There are 4 nested groupings, the coarsest first. Each group lies inside one group of the grouping before and may be the whole of it. The rows also spread widely along 15 directions, which tell nothing about the answers.
In the rows, zero is written as 128.
Known rows, each followed by its group in each grouping:
[128 125 124 121 137 116 134 154 108 124 141 101 126 126 120 130 142 133
 170 149 122 112 155 105 170] : rugu K194 Goko zuba
[118 109 103 128 111 195 131 114  67 158 155 120  89 127 206 124 140 116
 147 185 193 169 103 104 161] : rugu K914 Rizu buze
[149  64 148 114 114 158 148 123 114 160 130 148 132 109 134 152 138 117
 187  86 145  78 196 127 132] : rugu K512 nibuk muva
[178  65 191 151  96 150 164 163 106 122 133 159  67 161 115  76 122 136
 173 146 102 104 136 166 110] : vav K955 motuz gop
[143 139 204 121  73 165 196 126 150 126 101 129 143 114  99 142 108 129
 109 104  64  72 149 144 112] : vav K955 pimi neda
[115 176 126  64 111  78 122 161  81 137 147 144  65 108 113 153 149 196
 165 158 151  82 113 144 111] : Difo K132 nade Vamu
[111 109 132  98 124 112 129 125 120 123  97 144 115 148 169 133 153  95
 116 170 159 132 133 129 189] : Difo K100 vono gef
[132 161 159  93 109 176 147 135  74 158  84 132 128 105 130 148 145 102
 118 106  84  65 123 117 133] : rugu K194 Goko Lesas
[151 142 197 114  91 115 151 133 157 138 100 151 140 160 122 141  94 127
 108 147  77  97  99 145 144] : vav K955 pimi Fufo
[174 140  82 170 105 159 169  94  67 168 136  78 122 130 141 175 120 105
 138  88 133 125 182 166 143] : vav K112 Talu doluf
[163 162 114  96 113 117 124  96  71 138 126 117 104 143 159 175 126  88
  80 146 154 119 119 120 162] : Difo K100 vono zulo
[109 122 149  80  98 115 164 186  88 145 128 130  63 119 156 175 100 154
 123 196 129  71  75 141 123] : Difo K776 fude lezo
[117  75 134  90 116 141 153 127 133 164 121 145 101 134 209 183  65 125
  97 159 139 111  87 120 151] : rugu K512 nibuk Fet
[117 154 175  58 122 126 131 147 140  90 117 137 139 115 142 116 123 126
  84 149  79  95 132  71 146] : Difo K100 Zaz ved
[158  84 206  99 114  99 137 167 138 120 137 124 122 148 115 114 108  78
 118 123  95  67 131 126 105] : rugu K194 zano vep
[126  84 119  90 109 108 131 142 104 141 146 157  91 123 162 173 110 171
 152 158 165  94 138 167 124] : Difo K132 nade gipo
[186 121 107 163 121  89 118 141  95 139  99 174  90 198 170 123 126 146
 140 131 131 132 127 181 139] : Difo K776 Pibep vikan
[145  79 118 174 110 147 189 151 122 135 107 119 108 136 162 159 120 129
 176 108 123 101 183 146 139] : Difo K100 lanil nopum
[ 93 185 163 139 110 175 121 151 137 135  97 162 142 144 176  88 155 158
 152 206 108 156  84  86 182] : vav K955 motuz Nar
[153  93 123  96 142 144 136 156  75  51 125 152  79 101 166  95 158 163
 112 140 115  96 209 107 118] : Difo K100 lanil Lugar
[165 107 142 124 122 157 108 152  89 139 114 162 128 153 202 145  98 131
 115 151  99  96 107 118 123] : rugu K914 Rizu mur
[148 152 148 139 104 143 170 121 146 169  92 122 132 165 148 161  61 122
 110 124  62 120  86 127 168] : vav K955 pimi neda
[ 91 220 120 128 111 130 147 156 118 184  51 122 128 148 187 177 127 116
 106 129  90 112  64 128 152] : Difo K100 lanil nopum
[175 138 141 114 106 150 138  95  69 157  99 140 129 146  70 130 166 109
 178 106 111 100 160 174 180] : Difo K100 lanil Lugar
[131 126 161 154 104  95 118 196 134 168 105 147 102 170 177 120 134 107
 138  95 118  99 109 177  48] : Difo K100 vono gef
[125 128  99 115 149 109  69 147 102 155 102 154 151 174 147 102 136 146
 135 124  84 147 120 191 145] : Difo K100 Zaz ved
[117 147 159 120 121 106 109 164 135 163 131 118 166 128 150 145 153  84
 189 132 150  89 163  77 156] : vav K112 Talu doluf
[153 153 128  94 142 104 100 137 102 151 110 132 141 148 145 151 109 115
 118 125  88  99 128 113 167] : vav K955 pimi Fufo
[117 149 147 190 118 131 104 160 135 166  78 131 158 186 165  68 175  80
 140 120 107 164 121 179 131] : vav K955 pimi Fufo
[162 182 165 179  74 129 155 148 126 131 113 150 107 155 151 144 144 154
 153 140 129 112 116 134  95] : Difo K100 vono gef
[135 120 166 109  94 134 155 135 144 138 135 145  99 133 201 168  71 135
  87 156 130 106  97 112 111] : vav K955 motuz gop
[101 169 148 155 104 153 212 160 108 138  65 100  87 124 120 129 167 121
 152 132 103  99 114 129 158] : rugu K194 zano vep
[123 159 166 130 109  99 116 181 128 156 100 129 140 165 156 141 140  93
 145 156 112  98  94 127 141] : Difo K100 lanil nopum
[131 137 131 131 157  78 109 199 100 123 128 103 119 158 101  93 170 130
 185 170  99 113 134 112 181] : rugu K512 nibuk muva
[117 148 162 124 120 143  90 170 121 147 184  91 183 129 119 105 154 112
 200 181 126 123 129  70 159] : rugu K914 Rizu mur
[ 98 130 175 102 109 142 164 183 139 137  82 179 102 128 136 134 110 205
 179 191  77  86  87 121 165] : vav K955 pimi Fufo
[148  97 156 183  95 135 130 166 138 149 149 136 145 166 148 129 124 129
 213 161 136 117 141 134 139] : Difo K132 nade gipo
[148 181 151 194  78 139 123 173 103 128 129 118 140 138 181 132 156 119
 103 108 115 100 145 170  26] : Difo K132 nade Vamu
[ 96 114 164 149 107 111 117 183 160 157 114 157 135 147 158 103 173 124
 200 119 149 115 147 145  97] : Difo K100 vono gef
[178 157 152 169 115 170 132 144  96 104 114 114 148 166 136  79 131  95
 109 125  46 125 147 119 135] : Difo K132 nade Vamu
[128  93 106 165 128 129 156 120 108 122  87 113 132 147 144 120 176  96
 147 139 148 147 192 168 203] : vav K955 pimi Fufo
[108 154 116  80 129 120  87 138 117 139 139 147 113 133 190 115 112 153
  67 126 114 146 104 152  73] : Difo K100 vono zulo

New rows. What belongs after each?
[138 142 102 135 114 134 204 102 117 130 103  84  99 125 126 149 117 111
 106  70  98 116 177 149 146] : Difo K132 nade Vamu
[138  95 126 139 104 109 176 142  87 147  65 146  84 153 141 170 152 108
 160 131 146  80 146 195 168] : Difo K132 nade Vamu
[126 167 111 164 122 134 119 155 126 171 100 136 154 133 208 179 116 150
 133  95 105 100 143 135 104] : vav K955 motuz Nar
[187 140 111 139 117 134 144 119  88 160 138 130  87 147 150 161  88 149
 148 101 114 110 126 122 121] : rugu K194 Goko zuba
[116 172 145 111 129  63 134 197 129 173 118  96  87 161 122 122 123 101
 156 103  95 101  88 120 115] : Difo K100 Zaz ved
[161  88 130 129 151 130  95 137 128 126 124 163 135 176 185  97  94 132
 127 146  91 144 137 121 169] : vav K955 motuz Nar
[ 77 102 143 139  97 121 180 140 149 140 109  99 102 149 144 101 156  80
 129 155 157 154 124 179 158] : Difo K132 nade Vamu
[136 123 150 137  99 143 109 140 104 167 162 114 169 133 102 139 156 129
 179 152 136 116 139 167 133] : rugu K512 nibuk muva
[127 140 120 159 146  79 150 199 115 105  85 105  97 159 162 126 153 107
 138 137 103 103 149 109 152] : Difo K100 vono zulo
[127  92 156  80 108 183 138 138  91 148  98 154 148 107 157 150 113 111
  98 120  82  65 146 152 120] : Difo K776 fude lezo
[140 123 136  79 102 159 156  69 106 108 155  89 146  95 126 147 133  71
  81 118 144 112 195 110 163] : Difo K132 nade Vamu
[126 107 135 108 108 166 187 120 123 108 128 126 104  88 162 126 140 122
 132 100 144 101 207  79 133] : Difo K776 Pibep vikan
[148 151 173  59 118 134  97 170  63 150 136 137 125 116  95 141 122 140
 128 144  68  51  99 137 106] : rugu K194 Goko zuba
[108  98  99 125 124 134 104 134 128 140 182 102 152 142 138 106 115 157
 139 155 122 179 139 180 131] : Difo K100 Zaz ved
[116 166 120 102 148 101 109 177 101 140 107 133 128 119 123 106 155 166
 152  97  78  92 166 149 107] : vav K112 Talu doluf
[134 132 139 129 100 112 160 112 133 108 100 116 136 136 178 166 137  76
  79 130 149 105 164 130 155] : Difo K132 nade Vamu
[143 131 129 149 113 137  92 171  87  94 140 140 127 152 217 131 139 132
  87 211 140 135 113 126 116] : Difo K100 vono gef
[121  65  98  77 153 150 131 147  79 119 129 132 101 108 175 142  99 156
  99 148  98 104 161 148 153] : vav K955 motuz Nar
[141 105 155 125 112 146 116 162  73 148 148 108 134 151 112 106 141  94
 164 191 117 118 123 153 170] : vav K112 Talu doluf
[126  96 169  73 136  57 124 180 130 116 118 146  60 149 144  86 136 105
 117 134 133  98 127 131 115] : vav K955 pimi neda
[171 121 175 138  67 183 200 102  95  85 111 122 119 139 107 112 130 111
  60 159  88 116 144 179 143] : Difo K776 Pibep vikan
[165 164 150 143 123  96 108 164  76 145  96 113 134 176  93 111 161  93
 142 142  83 103 119 165 165] : vav K955 pimi neda
[132 125 102 127 132 172 176 133  84 130  81 121 103 104 164 148 149 113
 141  73 105  87 198  99 145] : Difo K100 vono gef
[ 80 129 126  45 120 132 165  99 130 125 149  91  93  82 158 132 120 110
  55 124 153 135 134 109 125] : rugu K194 Goko Lesas
[110 140 130  76 113 138 181  95 140 164  99 133  93 139 128 152  84 138
 116 124 101 132  93 129 178] : Difo K100 vono zulo
[152 197 148 129  86 144 145 100  91 114 112 111 114 144 140 108 153  86
  43 113 109 134 125 167  99] : Difo K132 nade Vamu
[111 116 206 161  81 127 159 172 188 166 111 108 175 162 133 129 127  62
 166 128 102 101 120 138 129] : Difo K100 lanil nopum
[170 136  92 124 139 140  63 132  71 144 132 178 130 143 229 158 113 167
  98 133 130 123 127 129  98] : rugu K512 nibuk muva
[170 117 175 164 101 120 159 179 122 115 105 141 115 190 118 122 101 138
 160 189  64  98  94 145 171] : Difo K132 nade gipo
[134 185 155 169  85 197 120 107 108 165 133 101 189 132 130 103 167  90
 117 108 105 147 147 160 113] : vav K955 motuz Nar
[132 166 147 135 110 151 166 164  90 101 128  88  91 118 143 107 141 122
 102 164 100 118 129  95 136] : vav K955 pimi neda
[136 162 116 131 145 108 102 137 127  88 144 115 157 137 133  96 153 160
 125 152 104 150 165 108 156] : rugu K194 Goko zuba
[151  32 119 131 138  98 137 151 126 130 147 110 129 149 133 133 108  99
 169 101 120  97 203 165 145] : Difo K132 nade Vamu
[168 141 146 142  84 142 195  88 134 110  61 160 114 132 186 183 126 115
  78  84 128  89 173 138 124] : Difo K100 lanil nopum
[132 175 102 127 131 107  83 123 143 113 129 147 167 158 183 126 117 176
  92 142 101 165 129 137 130] : Difo K100 Zaz ved
[127 156 167 103 128 129  79 175 134 152 128 148 148 155 162  92 119 120
 133 131  74 114 100 108 103] : Difo K100 lanil Lugar
[138 149 137 144  91 151 179  81 163 184  80 126 153 147 150 171 104  97
 122  51 103 118 146 159 137] : Difo K100 lanil Lugar
[153 140 141  95 127 120  84 149  77  98 168 112 147 124 121 114 135 142
  77 158  86 107 154 166 103] : vav K955 motuz gop
[122 120 129  93 108 132 145 115 119 212 111 143  87 150 174 177  68 120
 126 122 134 121  56 150 140] : rugu K194 Goko zuba
[131 107  88  90 139 130 134 125  62 142 100 135 103 119 155 154 130 140
 108 118 120 103 167 185 148] : vav K112 Talu doluf
[ 83 164 137  79 109 188 167 109 122 159 109 126  95 106 128  85 142 134
 120  97  97 147 119 123 125] : Difo K100 vono gef
[ 75 109 132  91 110 121 143 130 157 160 142  95 172 115 133 175 119 113
 156 158 145 121 139 126 189] : Difo K100 Zaz ved
[157 118 112 170 117 131 152 117  87 119  63 142 115 168 168 137 150 117
  82 124 109 128 155 217 152] : vav K955 motuz gop
[ 62 153 110 104 132 148 141 172  93 193 133  76  99 102 149 102 159  97
 170 112 137 130 132 120 126] : vav K112 Talu doluf
[115 130 137 163 113 134 138 172 113 117 105 119 140 143 129 108 183 136
 177 168 118 123 154 156 160] : Difo K100 lanil Lugar
[116 201 115 104 131  84  90 131 124 178 138 119 155 136 130 159 149 149
 166 139 143 126 109 108 161] : rugu K512 nibuk Fet
[ 65 128 125 114 124 133 132 160 123 141 103  99 146 119 208 163 143  84
  94 189 155 126 106 109 175] : rugu K194 Goko zuba
[104 148 209  89  70 180 148 133 123 174 131 122 142 114 158 157 123  63
 123 182 148  93  65  76 147] : rugu K194 Goko Lesas
[105 128 136 109 111 106 148 185 136 133 131 118  93 131 190 156  85 149
  72 138  97 102  95 153  64] : Difo K100 vono gef
[138 133 161 157  84 172 177 155 109 119 115 121 121 127 164 154 111 143
  97 166  94 100 105 149 106] : rugu K194 Goko Lesas
[ 79 116 107 109 143 122 110 130 138 173  94 137 143 138 171 116 148 118
 152 117 139 149 144 146 173] : vav K955 pimi neda
[140 160 102 121 131 150 126 145  48 124 108 119  78 132 168  94 161 132
  76 115 104 131 123 163  89] : rugu K914 Rizu mur
[102 138 144 109  94 197 181 124  97 158  79 135 141 102 109 138 150 138
 145 120  83  91 145 166 154] : Difo K776 fude lezo
[157 128 131 104 121 128 121 101 112 150 130 126 115 161 130 101 111  96
  88  85  98 144 131 167 112] : Difo K100 vono zulo
[141 113 113  81 116 129 102 102  99 155 160 140 131 137 102 125 115 166
 138 121 117 140 137 197 126] : Difo K100 Zaz ved
[117 122  88 173 126 157 153 109 110 131 125  70 155 130 160 117 170  90
 118 100 140 163 189 160 148] : rugu K914 Rizu buze
[176 136 205 153  81 155 142 167 128 158 139 141 146 146 120 148  94 136
 171 128  70  64 120 128  95] : vav K955 motuz gop
[105 131 154 131 133 120 121 217  99 159 128  69 149 131  95 107 168  71
 179 110  72  76 153 134 120] : Difo K100 vono gef
[115 139 134 119 119 146 108 154  80 130  93 124 133 133 171 100 181  74
  80 110 115 118 146 166 100] : Difo K100 Zaz ved
[175 125 114 178 112 181 155 114 103 112  82 177 120 158 177 124 115 173
 142 125  80 127 157 146 150] : Difo K132 nade Vamu
[ 93 122 145 131 124 143 182 145 167 179 118  84 106 144 155 101 101  80
 124  95  97 148 101 107 135] : rugu K512 nibuk Fet
[160  96 104 140 134 134 111 177  59 153 121 142 116 119 146 153 131 167
 172  90  95  66 185 181  86] : vav K955 pimi neda
[150  66 102 126 134 128 157 138  91 135 134 114  79 126 179 157 103 113
 126 107 145 104 166 134 127] : rugu K194 Goko zuba
[166 154 155 138 114 135 125 158  74 109  85 160 114 151  92  87 176 152
 134 112  63  93 152 191 100] : Difo K100 vono zulo
[150  90 154  99 104  78 132 161 104 139 133 132  93 169 119 149 104 121
 124 168 123 100  94 194 134] : Difo K100 Zaz ved
[166  98 186 163 108 112 155 163 178 109 143 141 131 139 149 109 124 131
 161  96 114  92 183  94  83] : rugu K512 nibuk Fet
[115 130 139 127  89 140 122 178 108 192 175 101 161 118 121 173 105 150
 172 135 107  84 122 174  86] : Difo K776 Pibep vikan
[141 115 146  96 122  96  72 118 102 167 151 138 118 166 132  87 162  78
 134 136 170 149 127 174 141] : vav K955 motuz Nar
[100 155 125 101 123 139  61 162  87 114 131 143 174 121 173  96 177 139
  73 163 114 129 143 173  94] : Difo K776 Pibep vikan
[103 121 147 150  72 171 168 135 111 171  73 154 123 131 168 163 160 119
 150 131 153 108 122 188 127] : Difo K100 Zaz ved
[ 99  99  95 124 118 226 161 152  58 150 118 117 107  97 188 153 101 169
 111 170  87 120 105 155 134] : rugu K194 Goko Lesas
[ 83 115 110 107 111 136 135 138  81 156 109 109 110 127 185 169 144 100
  94 195 174 134  89 171 168] : rugu K194 Goko zuba
[109 122 117  94 132 103 101 134 110 188 128 113 130 139 173 128 154  44
 139  93 174 121 150 118 147] : Difo K776 Pibep vikan
[167  85 124  89 119 104 180 140  74 123 137  99  49 141 125 161  79 104
  99 134 105  79 130 152 145] : Difo K132 nade Vamu
[209 121 166 195 123 107 158 143 149  92 110 127 140 197 112 100 101 127
 142 127  45 118 163 131 169] : vav K955 motuz gop
[121 190 179  67  82 175 113 124  75 175  89 181 110 139 153 140 129 119
 111 176 110  95  39 129 145] : Difo K132 nade Vamu
[143 193  95 128 151  91 118 171 121 126 144  95 130 145 163 140  86 165
 114 130  62 120 123  80 132] : Difo K776 fude lezo
[190 113 174 111 128  87  99 138  87  90 104 179  92 166 134  83 183  92
 135 141 152  98 159 117 145] : rugu K194 Goko zuba
[133  97 133  80 118 142 158 143 105 112 139 125  95 112 142 140  92 154
 101 132  90  98 142 136 117] : Difo K100 Zaz ved
[153 150 157 117  76 169 181 113  93 117 108 157  68 147 153 152 109 159
 120 216 133 126  70 120 182] : Difo K100 lanil Lugar
[163 104 147 167  98 139 160 135 138 136 150 117 148 129 155 180  97 139
 159 125 123  92 179 125 127] : vav K955 motuz gop
[105 139 120  86 120 170 179 125  90 208 122  90  63 117 116 119 106 101
 160  96 108 129 101 117 159] : vav K955 pimi Fufo
[ 70 192 125  99 105 151 194 144 132 185 101 124  38 124 155 111 104 163
 150 118 107 141  56 109 126] : Difo K132 nade Vamu
[126 169  73  96 152  71 110 140 128 174 157 107 112 134 140 140 101 166
 157  72 115 128 150 115 120] : Difo K776 Pibep vikan
[136 127 146 154 137  99 158 181 169 117 135 106  99 158 147  72 109 145
 141  88  72 130 142 112  85] : rugu K914 Rizu mur
[121  75 173 183 116 146 127 187 169 144 110 125 220 141 159 148 122 109
 172 114  78  74 173 148 113] : rugu K194 zano vep
[143  84  96  98 146 144 125 139  99 157 123 143 131 134 163 147  86 146
 150 109  88 100 160 125 162] : Difo K776 Pibep vikan
[140 110 106 158 143 153 157 161 108 142  97 137  88 172 184 123  89 161
 147 172  80 147  85 110 188] : rugu K512 nibuk muva
[107 113 157  91 124 149 170 150 128 127  62 133 132 137 136 135 112 108
  91 131  46  89 121 143 167] : Difo K100 vono gef
[151 161 184 133  86 163 168 153  94 134  50 157 119 136 151 158 154  99
 130 131  93  52 123 121 142] : Difo K100 lanil Lugar
[136 111 162 123  92 182 146 132  99 170  96 148 124 145 178 130 103  91
  94 131 100 109 103 172 112] : vav K112 Talu doluf
[150 101 118  88 123 179 149 141  50 132 152 137  48 110 148 116  94 177
 112 142  93 111 123 151 104] : vav K955 motuz gop
[134 148 181 138  92 100 149 164 135 109  69 142 135 146 160 147 163  95
  89 128 112  72 143 163 107] : Difo K100 lanil Lugar
[ 97 188 155  87 116 151 160 105 149 159 105 135 100 140 118  71 137 141
 139 115  98 160  82 104 155] : rugu K914 Rizu buze
[183  66 161 111 137  88 123 175  77 110 130 124  95 169 108 118 120  94
 132 156  97  75 129 158 147] : rugu K194 zano vep
[ 85 140 121  99 124  98 113 139  85 116 101 114 127 118 141 127 212 106
  95 162 173 121 144 189 144] : rugu K194 zano vep
[181 188 130  86 131 146  93 125  35 117 134 134 112 125 106 110 152 144
 120 145  88 103 139 104 152] : vav K955 pimi neda
[123 127 124 103 101 169 164 115  82 144 123 102  79 101 164 123 148  86
  80  79 141 117 160 159  79] : Difo K100 lanil Lugar
[141 151 141  81 117 105  76 115 109 177 111 164 152 151 165 158 131  89
 125 110 143  95 121 133 140] : Difo K132 nade gipo
[153  81 143 114 114 117 144 140 104  80 147 105 141 132 102 107 141 114
  90 146 101 105 194 180 137] : Difo K776 Pibep vikan
[153 127 160 156  95 170 176 109 149 122  99 133 148 144 123 103 134 116
 135  89  80 126 175 147 132] : Difo K100 lanil nopum
[134  98 124  98 152  91 137 168 123 150  98 150  61 179 187 122  76 110
 146 144 104 111  89  92 178] : Difo K132 nade Vamu
[110 152  93  86 141  92 122 143 103 107 122 110 126 103 164 162 150 140
  97 118 133 102 177 121 132] : Difo K100 Zaz ved
[111 155 100 113 107 146 150 128 103 134 102 139 114 114 177 168 118 181
  86 123 109 120 128 174 105] : Difo K100 Zaz ved
[134 133 152 113 109 157  90 107  90 115 138 127 177 119 127  94 190  95
  91 133 130 130 186 179 122] : vav K955 motuz gop
[114 119 127 119  98 119 140 158  94 151 138 109 105 117 185 197 142 101
 142 165 192  91 133 120 134] : Difo K100 vono gef
[109 128  94  88 143 110 148 158 124 150 147  89 110 133  95 132  68 201
 131 124  36 125 113 186 131] : Difo K100 lanil Lugar
[165 176 191 118 118  88  85 172 114 107 101 187 108 174 147  82 157 144
 117 163  99 103 101 132 113] : vav K955 motuz Nar
[144 131 114 113 139 118 134 173 102 122 181  90 105 108 164 152 104 154
 157 137 123  93 153  56 116] : rugu K914 Rizu mur
[119 141 156  62 154  84  94 161 129 110 117 139 130 136 102  65 144 138
 110 117  64 110 148 133 131] : vav K955 pimi neda
[141  89 170  69 123 117 126 145 106 125  83 190 114 128 130 135 160 120
 173 131 129  59 167 123 167] : Difo K100 lanil nopum
[125 154 131 138 107 134  96 143 108 163 133 135 139 125 214 159 139 112
 109 114 165 111 123 130  67] : rugu K194 zano vep
[153 107 145 132 114 167 190  94 113 122  95 136  88 140 111  94 139 121
 140 102 110 130 156 139 163] : rugu K194 zano vep
[172 103 170 101 132  82 151 134 125 124 104 131 114 154  74 121 137  97
 176 118 101  79 175 117 201] : vav K955 pimi Fufo
